There are 3 ways to turn a row about zero (a turn may also mirror it). The second row of each pair is the first, turned, with some noise. The first 30 pairs use one turn. New pairs use 3 turns, one after the other, and a turn may come again.
In the rows, 128 means zero.
Some pairs, each with its turns in order after it:
[121 114 167 125 128 175 159 131 123]
[108 105 113 116 109 124 164 164 147]  K_222

[116 108 138 106 166 173 178 156  87]
[146 159  98 187 106  87  97 118 152]  K_930

[134 100 155  85 169 160 152 124  76]
[164 127 128 124  65 125 175 148 163]  K_222

[106 124  72 169 136 143 123 167  93]
[140 125  87 126 158 114 135  71 176]  K_222

[ 86 126  57 175 139 155 134 110 117]
[156 150 120 132 148 193  74 147 164]  K_846

[113 113 104  74 124 142 167 121  70]
[ 90 147 132 175 164 175 147 101 108]  K_846

[134 158  81  86  99 143 130 109 150]
[118  80 135 152 172 128 123 108 169]  K_846

[109 129 180 130 123 118  90 129 131]
[138  99 126 168 135 122 109 165 115]  K_222

[ 98 190  98 125 125 103 133 177 125]
[131  82 168 149 166 153  80 115 151]  K_930

[150  74 101 163 126  81 166  93 161]
[143 120 147 130  68 150 186 100  75]  K_930

[ 86 141  96 120 126 133 113 145 160]
[147 119 127 131 168 163 121 102 133]  K_930

[116 154 132 115 149 165  95 149 133]
[151 146  99 125 143 130 116 169 154]  K_222

[127  98 110 129 247 170 164 114 120]
[214 126 132 183 113 190 142 161  75]  K_846

[144 139 126 122 114 148 112 109 119]
[114 141 121 113 143 117 118 146 106]  K_930

[170  91 115 147  60 125 107 148  86]
[142  59 177 110 147 146 114  92 167]  K_222

[154 104 112 122 122 111  69  93 110]
[ 90 120 126 119 157 120 186 160 107]  K_930

[169 144 145 129 108 131 133 124 117]
[104 103 152 121 102 127 134 109 125]  K_846

[120  74 136 110 121 106 172 121  69]
[149 130 145 161  98  52 160 112 126]  K_930

[136 111 116 204 110 156 192 156 126]
[158 183 177 164  73 153  98 126 106]  K_930

[ 95 153  71 145 131 127 150 129  89]
[105 127 164 180 153 126 100  90 109]  K_930

[144 122 163 185 103 110 162  99 170]
[141 148 161  72  67 157 134 119 111]  K_930

[116 190 163  92 150 154 138 117 132]
[111  93 169 130 150 127 164 177 112]  K_846

[118 177  90 169 106 119 177 137 126]
[128 148 198 124 140 142  81 121 162]  K_846

[168 141 118 152 153 160 110 166  62]
[126 134 152 104  77 199 162 109 131]  K_846

[121 121  95 112 133 135 165 130 133]
[109 158 127 112 112 126 141 106 145]  K_222

[129 163 153 171 131 187 124 121 140]
[121 103 149 121  89 141 119 185 146]  K_846

[140 122 124  89 101  73 138  99 149]
[108 148 193 136 106 129 101 117  98]  K_222

[ 93 135 104  70 143 153 156 185 116]
[123 168 113 107  99  79 117 135 196]  K_222

[171 146  81  58  96 126 171 118 118]
[123 177 201  74 113 125 134 116 149]  K_222

[ 90 143 121 112 207 115 137 134 129]
[183 143 143 128 169 146 157 162  98]  K_846

New pairs. What belongs after each?
[142 135 171 161 116 181 116 187 100]
[136 127  86  98 111 164  84 171 175]  K_930 K_930 K_222

[158 114 101 132 163  77 170 162 161]
[142 179  94 174  87 151 151 120 155]  K_222 K_846 K_222

[133 116 114  98  67 161 118 144 162]
[101 109 156 105 107 156 193 138 130]  K_930 K_846 K_222

[144 131 105 130 143 127 163 146 127]
[153 138 113 125 130 147 122 144  97]  K_222 K_846 K_846

[157 106 120 142 138  89 169  63 146]
[122 133 143  84 139 103 128  94  57]  K_930 K_930 K_846

[147 135  90  98 119 146 151  98 113]
[112 136 121 122 109 156 140  99 180]  K_846 K_846 K_846

[169 123 117 141  94  99 125 135 133]
[147 148 156 137 171 109 117 108 134]  K_222 K_930 K_846

[126 136 162  98  91  60 159 180  87]
[ 66 153  41 112 102 144 134 109 137]  K_930 K_222 K_846

[156 142 119 158 169 114 106 106 187]
[156 131  69 171 148  94 121 108 114]  K_222 K_930 K_222

[183 182 108 155 123 140 107 138 219]
[193 163  67  96 170 105 104  80  94]  K_930 K_930 K_222

[ 88 106  95 158 163 172 121 100 127]
[ 86 151 120 100 181 115 132  98 152]  K_930 K_930 K_930

[103 107 111 128 152 112  99 156 182]
[114 168 112 105 104 171 101 138 149]  K_222 K_846 K_222

[108  94 138 100 116 148  93 116 110]
[ 93  90 146 121 141  95 113 123 109]  K_930 K_222 K_930

[147 147 172 110  74  82  75  60 117]
[ 70 130 124 101 178  80  57 165 110]  K_222 K_930 K_222

[142 108  82 199  93 118  99 142 148]
[133 111 131  57 149  96 140 122 180]  K_930 K_930 K_846

[143  97 113 113 155 102 148 151 142]
[114 115 145 151 171 159 112 131 125]  K_930 K_846 K_222

[127  93 108 119 150  64 106 126 109]
[153 145 158 128 140  95 139  72 103]  K_930 K_222 K_930

[110 144 116  87 157 123 158 147 178]
[143 142 123 111 138  83 181 101 153]  K_930 K_930 K_222

[167 118  76  93 118 133 163 150 117]
[131 123 140 169  99 125 180  94 158]  K_222 K_846 K_930

[187 129 108  97 146  90 170 120  74]
[110 168 184 182  74 130 105 131 110]  K_846 K_222 K_846

[182 179 153 138 121 137 132  99  89]
[122 211 120 118 122  90 133 127 117]  K_930 K_846 K_222

[115  97  83 147 119  60 133 102 136]
[144 140 138 109  60 178 143 120 163]  K_846 K_846 K_222

[ 85 102 116  70  81 148  91 162 180]
[191 109 133  88 136 152  91 149  57]  K_846 K_846 K_222

[ 65 118 156 148 121 113 110 132 154]
[150  94 123  69 155 117 144 104 123]  K_846 K_222 K_846

[155 129 160 125 103 117 178 118 151]
[135 155 101 103  87 137  96 122  94]  K_846 K_222 K_846

[137 107 116  79 143 110  95 138  48]
[ 77  73 137  95 130 119  90 186 123]  K_930 K_846 K_930

[130 146 109 113 143 104  98 130 155]
[106 116 102 150 105 144 122 164 133]  K_222 K_222 K_930

[112  75 120 128 146 115 143  63 153]
[162 113 174 189 128 120 147 112 109]  K_930 K_930 K_222

[107 126 129 148 171 115 161 131  55]
[172 150 153 154 131 109  55 137 140]  K_930 K_846 K_222

[126 119 141 106  94 143 136  80 137]
[150 109 117 117 118 144  75 130 142]  K_846 K_222 K_846

[104 121  71 171  97  97 132 148 144]
[124 131 178 110  96 175  96 151 145]  K_222 K_222 K_846

